All groups share one centre, and each spreads out both ways along 10 directions, with some noise.
Some rows, each with its group after it:
[-40  -8 -47 -51  12 -11  30   0  23   9 -11   4 -19  -1  12 -41  -2  39
 -32]	tigip
[-18 -46 -20   5  80  13 -46  19  44   6  39  -1 -51 -42 -13  23  -2   4
 -12]	dabe
[  5 -13  39  30  15  20  12  -7  -4  14  56  39  52 -20  -4 -21  28 -24
 -18]	der
[ -3   4  -3  -6   1   8 -35   3  21 -23  -2   3 -36  12  -9  10  42   0
   9]	der
[-17 -19   8 -14  14  14  33 -13  31 -18   2  32  20  -4  22   0   2  -5
 -20]	tigip
[ -7  11  21   0 -14   4   7 -28  10  17 -41 -39 -25  28   3  14 -12  -9
  -2]	makol
[ 16  -3  -8   0  38 -20 -15   6  13  -9  -4 -28 -62   7   3  45 -26  -6
   2]	der
[-18 -24 -11 -25   8  -2  -7   0  20 -29  22  45  23   7  58  -1 -18 -14
 -11]	makol
[-24 -35   3 -17  28 -15  11 -14  55   6   4   0 -16  29  68  -4 -14   2
 -44]	tigip
[-24 -14 -15 -25  12  17  15  -1  15 -45  11  40  -9 -14  -3  30  -8 -18
  15]	makol
[ 21  -4  20  -2 -22  11  10 -16  -2  -9 -34 -12 -25  -5 -36  39 -20 -21
  21]	tigip
[-28 -17  -3  15  32  15 -33   5  21   6  38  12  -5 -11  15   3  22 -16
  -4]	tigip
[ 27  20  28   3  32  20  17  -8  -5 -42  14  45  14 -16  -8  30   2 -29
  -4]	makol
[ 11 -18  -7 -12  -7 -18  -9  12   9 -16   9  12  15  10  24  -6 -20  16
  -9]	tigip
[ 39  52   0   6  12   1 -21   2 -34   1 -21 -14 -30  -8 -30   6  35  -8
   6]	der
[  0  13   6  -7  74  27  -6  -7  31 -26  -8  19 -23 -22   5  25   6  -9
 -22]	tigip
[-31  18 -34 -25 -19  -5  -3   1 -24   1   3  -3 -17   7  -7 -14 -10   8
  16]	der
[ 14 -15 -23  -2  12  -1  -2  13  -6  13  -9   4 -10 -39 -18  -2  19  -1
  -3]	dabe
[-41  -7   6 -22 -17  23  -3 -21  15  -2  13  30   7  12   7 -25  24 -11
  -7]	dabe
[-21 -15  -8  25   5  -5  17  11  23  -3   2 -19   1   7   8  20   0  13
  12]	der
[  3  16  24  15   0   1  26  -7   6 -20  -5 -12   3  23  -4  26 -16   5
   8]	dabe
[ -6  -1 -20  -2  12  -6  11  11  -7  14   8  -4 -11 -19 -22 -14  14  14
  -4]	dabe
[-11  -2  -7   1  33  -6  61  18  12 -50  49  37  10  -2 -20  13 -11  29
  -5]	makol
[ 43   7  47  35  -6  -7 -11  -3 -22  -3  29   0   4  14 -16  19   0 -23
  10]	tigip
[ -3  30  12 -21  47  -3   9  -6  -2 -20  30  12 -19  20   2  -4 -30  17
 -24]	dabe
[  9 -44  10  13   4  16  11  -2  37  14 -16   1  -9 -33 -27  10  42  -8
  -8]	dabe
[-17  36   4  30  30  -7   3  -6 -19  23  15 -33   0  17  28   3 -15 -12
  -1]	makol
[-13  37  26  -1   5  26  10 -37   3  17 -36 -16   0  16  17  -6   8 -20
 -12]	der
[-25  37 -31 -50  -2  14  11   5  19 -58 -38  24  13  17  14 -12 -18  51
  -3]	der
[  3   1  -8 -14  -2  -1   8  -2   8 -16 -23  -2 -11  -1   3  16 -16   4
   3]	makol
[ 11   3 -15  24 -47  -5 -26  11 -39  15 -16 -20   5 -11  -8  20   7 -35
  48]	dabe
[  5 -13   8 -40   0  -4   5 -10  17  -9   3  27  -5  10  12 -25  -2  11
 -32]	tigip
[-10  -4 -14 -12  20 -15   4  10  -6   6  30  -1 -24   0 -21 -13 -15  22
 -10]	dabe
[-21  15 -18  -6  -8 -19  25  -9 -27  44  10 -25 -29   6 -17 -25  12   0
  -5]	tigip
[ 50   2  16   2 -27   2 -14   4 -43 -10  10  36  24 -24 -28   1   8 -32
  14]	tigip
[  3 -20 -24 -11  43  -4 -42   8  15 -12 -10  -7 -42 -19  32  52 -54 -28
   9]	der
[ -1 -14  30   9 -24  44 -54 -16  -1   4 -15  12  18 -16 -11  12   3 -34
  21]	makol
[-15  -4 -39   0  -2   7 -14   9  -4  11 -31 -20 -23 -29 -16  16  -3  -6
  29]	dabe
[-22  36   6  21  41  13  18   5   5 -25  34  13  22  12   4  -7  20  21
  -8]	dabe
[-10   0  13  10  -2  11   3 -14  -1  17  -1 -11 -12  -1 -17   3   9 -15
   4]	der
[ 17 -22   2  -1  38 -10  13  14  31 -34  19  30  14  -2  32  13 -11  12
 -24]	makol
[  3  28   6  32  22 -27 -30   3 -10   3   8 -49 -21  43  50  34 -41 -15
  12]	tigip
[-29  17 -13 -12  20  -8  35  -8  -1 -22  14  11  -5  17  33  16 -25 -12
   0]	makol
[-13 -26 -37 -23 -23 -21  25  -4   4  37 -39 -24 -23  -9   6 -10  -5  -1
  -4]	dabe
[ 64  18 -12 -11  56 -27  35  23 -15 -44  15  30 -33 -28 -30  25   8   8
 -18]	makol
[-25  30 -33  13  -4  -1  21  16 -35  10   6 -18   1 -15 -42 -13   4  25
  24]	der
[  3   2  10  18  -3   2  27   6  -2  -6  17   0   6  -2 -40  -5  18  24
   4]	der
[ 27  33  -1   2 -22  17 -26  11 -31   4 -37 -13  20 -20 -51 -22   3  34
  14]	makol

New rows, each followed by its group:
[ -5 -18 -12 -42 -13  11  -2   6  18 -46  -6  40  12  -3  -1   2 -30  22
   1]	der
[ -2 -20 -26 -17   5 -15   4  27  12   2  14  -2 -17 -16 -43 -31  10  63
 -15]	tigip
[-44  13 -29 -17   7   2   2  -4  -3   3  -6  -4   0   6  31  -3 -28  -1
   5]	der
[ -7 -19  31   5 -31 -13  65 -17  26   4   5  -1  22  38  10 -19  14  15
 -19]	dabe
[-31 -23 -29  10   1  19 -17   1  11  37  -7 -10 -21 -41 -20  -5  54 -21
  11]	dabe
[ -7   1 -43 -13  34 -31  22  16  10  17 -18 -39 -39  -2   0  -6 -19  45
 -17]	tigip
[-27  30 -38  24 -27 -30  43  27 -35  11   6 -43   8  15 -32 -16  -3  47
  30]	dabe
[-39  41  19 -14  74  30   5 -28  36 -36   6  16 -12  28  47  19 -22  -6
 -29]	dabe
[  2  13 -16  13  23  -4  56   6 -10   3  -1  -1   5 -27 -23   4  10   9
  -3]	tigip
[-12  20   7  -4 -31  12  53 -26   8  11 -50  -3  14   8   3 -12  38 -12
  -4]	dabe
[-18  -6 -10 -34 -51  10  48  -2   2 -41 -21  18   2   3 -51   9 -23  26
  26]	makol
[-31 -10  -7  10  25 -14  31   3  17   2  27 -15 -21  16   6  11  -9  10
  -3]	makol
[ 14   5   8  15  -4   3  -9   5 -31   9  22  -1  -8 -20 -44   5   2 -12
  18]	makol
[-22  13  -2  11 -25   6  35  -3 -28 -14   6  -4  12  -3 -32  27 -38  -6
  42]	makol
[-35 -14 -17 -15 -32   2  21 -15  12  22 -37 -29 -27   5 -11   3  -3  -1
  15]	dabe
[ -3  17 -16 -24 -52  -5  15 -20 -38  37 -26   8  10  -4   7 -42  41 -31
  -2]	dabe
[  9   5  12  40  32  14 -49   0  -8   4   6 -15 -22 -17   6  55  -1 -57
  29]	tigip
[-20   4 -13   3   0 -12  -4  11  11 -10  -5 -31 -15  26   3  10 -32  33
  12]	tigip
[ 17  38  43  47  33   9  18  -6 -24   4  28  -7  20   2 -23   5   1   0
  -4]	makol
[  4  -2 -10  -3 -26  12 -12 -13  -9  16 -45  -6  -4 -20   7  15  20 -45
  19]	dabe
[ -3  20 -28 -28 -19 -10  10  -6 -35   4 -24   5   1  -4  18  -4 -21 -21
   7]	tigip
[ -3 -22  -6  27  30   6  11  21  26  -7  21  13  17 -26 -11  -1  34  21
  -8]	dabe
[  7  16  24  15 -23   2  12 -15 -27  28  16  -4   0   5 -33 -21  35 -17
   0]	der
[-12  16  39 -25 -17   4  62 -51  26  -2 -51 -31 -34  52  10  20 -29 -10
 -16]	dabe
[-18  19  -7 -24   8  -6   2 -11 -20   8  16   1 -26  10  -6 -10 -20  -3
  -6]	der
[ 39   4  10 -22   1  -8 -20 -16 -16   6 -32 -19 -57  -3 -17  32 -39 -30
   3]	der
[  2  34 -17 -40   9   1 -18  -9  -7  -6 -22  10 -30   4   7 -20  22   0
 -17]	makol
[-13  -3  21  41 -21 -13  15  -8 -18  31  38 -24   0  24  -8   2  10 -22
  17]	tigip
[-32 -25  -5  23  38   3 -17  17  25   1  50  -9 -20  -1 -16   8   0  18
   3]	dabe
[  1  23  35  14  27  24 -23  -4  17 -44  14   7  -5  20 -11  30 -12   8
   9]	tigip
[ 22 -17 -23  26  14 -14 -45  42 -23 -10  53  31  36 -31  15  -4  14  -4
  11]	dabe
[ -2 -17  -1   8   1 -14  55   2   7  13  18   3   8  -3 -10 -16  15  15
 -17]	tigip
[-39  52  11  16 -25  12  27 -22 -36  39  23  -8  18  21 -19 -57  62  -1
  -2]	der
[  9  34  -7   2  23   1 -17   6 -25  -8  14   3  -5  -3  -4   1  -2   0
   2]	tigip
[-37  23 -32 -26   9  17 -25 -15 -28  22   7  19 -15 -21  16 -18  16 -46
   5]	tigip
[-75 -10  -1 -64 -10  25  21 -39  44  -3 -11   6 -37  28  -4 -19 -23  17
 -18]	dabe
[ 30   1  -6 -17   3 -10  25  14  -8 -25   7  19 -16 -16 -56  -4  11  31
  -5]	makol
[-35   7   5  34 -18   2  27   2   1 -10  16 -21  14  26  -5  19 -15   9
  34]	tigip
[-36   3  -2   7  16   2  -6  -6  13  15  18 -22 -29  15  -2  -1   6   6
   2]	tigip
[-10 -11  55  43  14  31  10 -34  10  43  11  -6  20  -9   6   2  27 -47
 -14]	der
[ 20 -30 -24  23   7 -18   3  26 -22   6  11  -1  20 -40   4  30 -48 -13
  24]	der
[ -7 -26  -4  30 -11  23   2   7  30  -6 -41 -22  11 -23 -15  40  -1   3
  30]	der
[-36   4   3  -4  -3  29 -27   4  16 -29  19  12  -2   9 -30  -1   4  25
  19]	tigip
[-15  14 -36 -12 -13 -13  33  13 -26   9   2  -4   0 -15 -36 -23   3  30
  10]	tigip
[ -1  20  13  -3 -19 -20   0 -11 -30   9  27  -5  -8  37  11 -12 -13 -14
   0]	dabe
[ -9 -20  23  10  28  10 -30  -5  34 -11  31  16   4  14  36  13   4 -13
 -13]	tigip
[-61 -35   2  -8 -72   8 -45 -29 -13  72  10 -42 -45  18 -32 -18   8 -38
  31]	makol
[  7 -19  34  15  33  16 -12  -2  47 -40  12  16   8  12  18  36 -12   1
  -7]	tigip
[ 37 -20  30 -22  -5  13  50  -1  30 -61 -17  47  37  -8 -15  12 -19  29
 -19]	tigip
[-34  69 -12 -37  53  21 -18 -30 -22   6  -3   8 -38   2  20 -13   0 -27
 -21]	dabe
[ -6  16  23  -4 -20  14  15 -21 -27 -11  13  19   5   2 -22  14 -12 -35
  20]	makol
[  9 -17  34  14  10 -13  17   1  37 -11  19 -23 -21  35 -19   6 -10  41
 -17]	tigip
[-30  14   4  20   9 -15  22   1  -1   7  31 -28 -19  30 -12  -1  -9  21
   6]	dabe
[  1  -3   5 -30  -2  -6  25 -22  -2  25   0   9 -25  -2 -11 -23  16 -12
 -29]	tigip
[-28   5  -5  14  13  20   8 -14  13  26 -20 -22 -25 -16 -16   7  41 -19
   4]	dabe
[-37   2 -20 -11  16  -9  22   8  20 -20  13 -10 -21  20   0   4 -20  34
   0]	der
[-19 -18  13  -9   5  11  23 -12  32 -34  -3  22  12  14  33  33 -28 -17
   1]	makol
[-15  -3  37 -18 -32 -15  35 -31   2  14  23 -12 -21  50 -14 -23 -10   3
 -16]	dabe
[-20   2  12 -10  27   8  43 -12  20 -12   2  -3  -4   9 -10   9 -42  28
 -14]	der
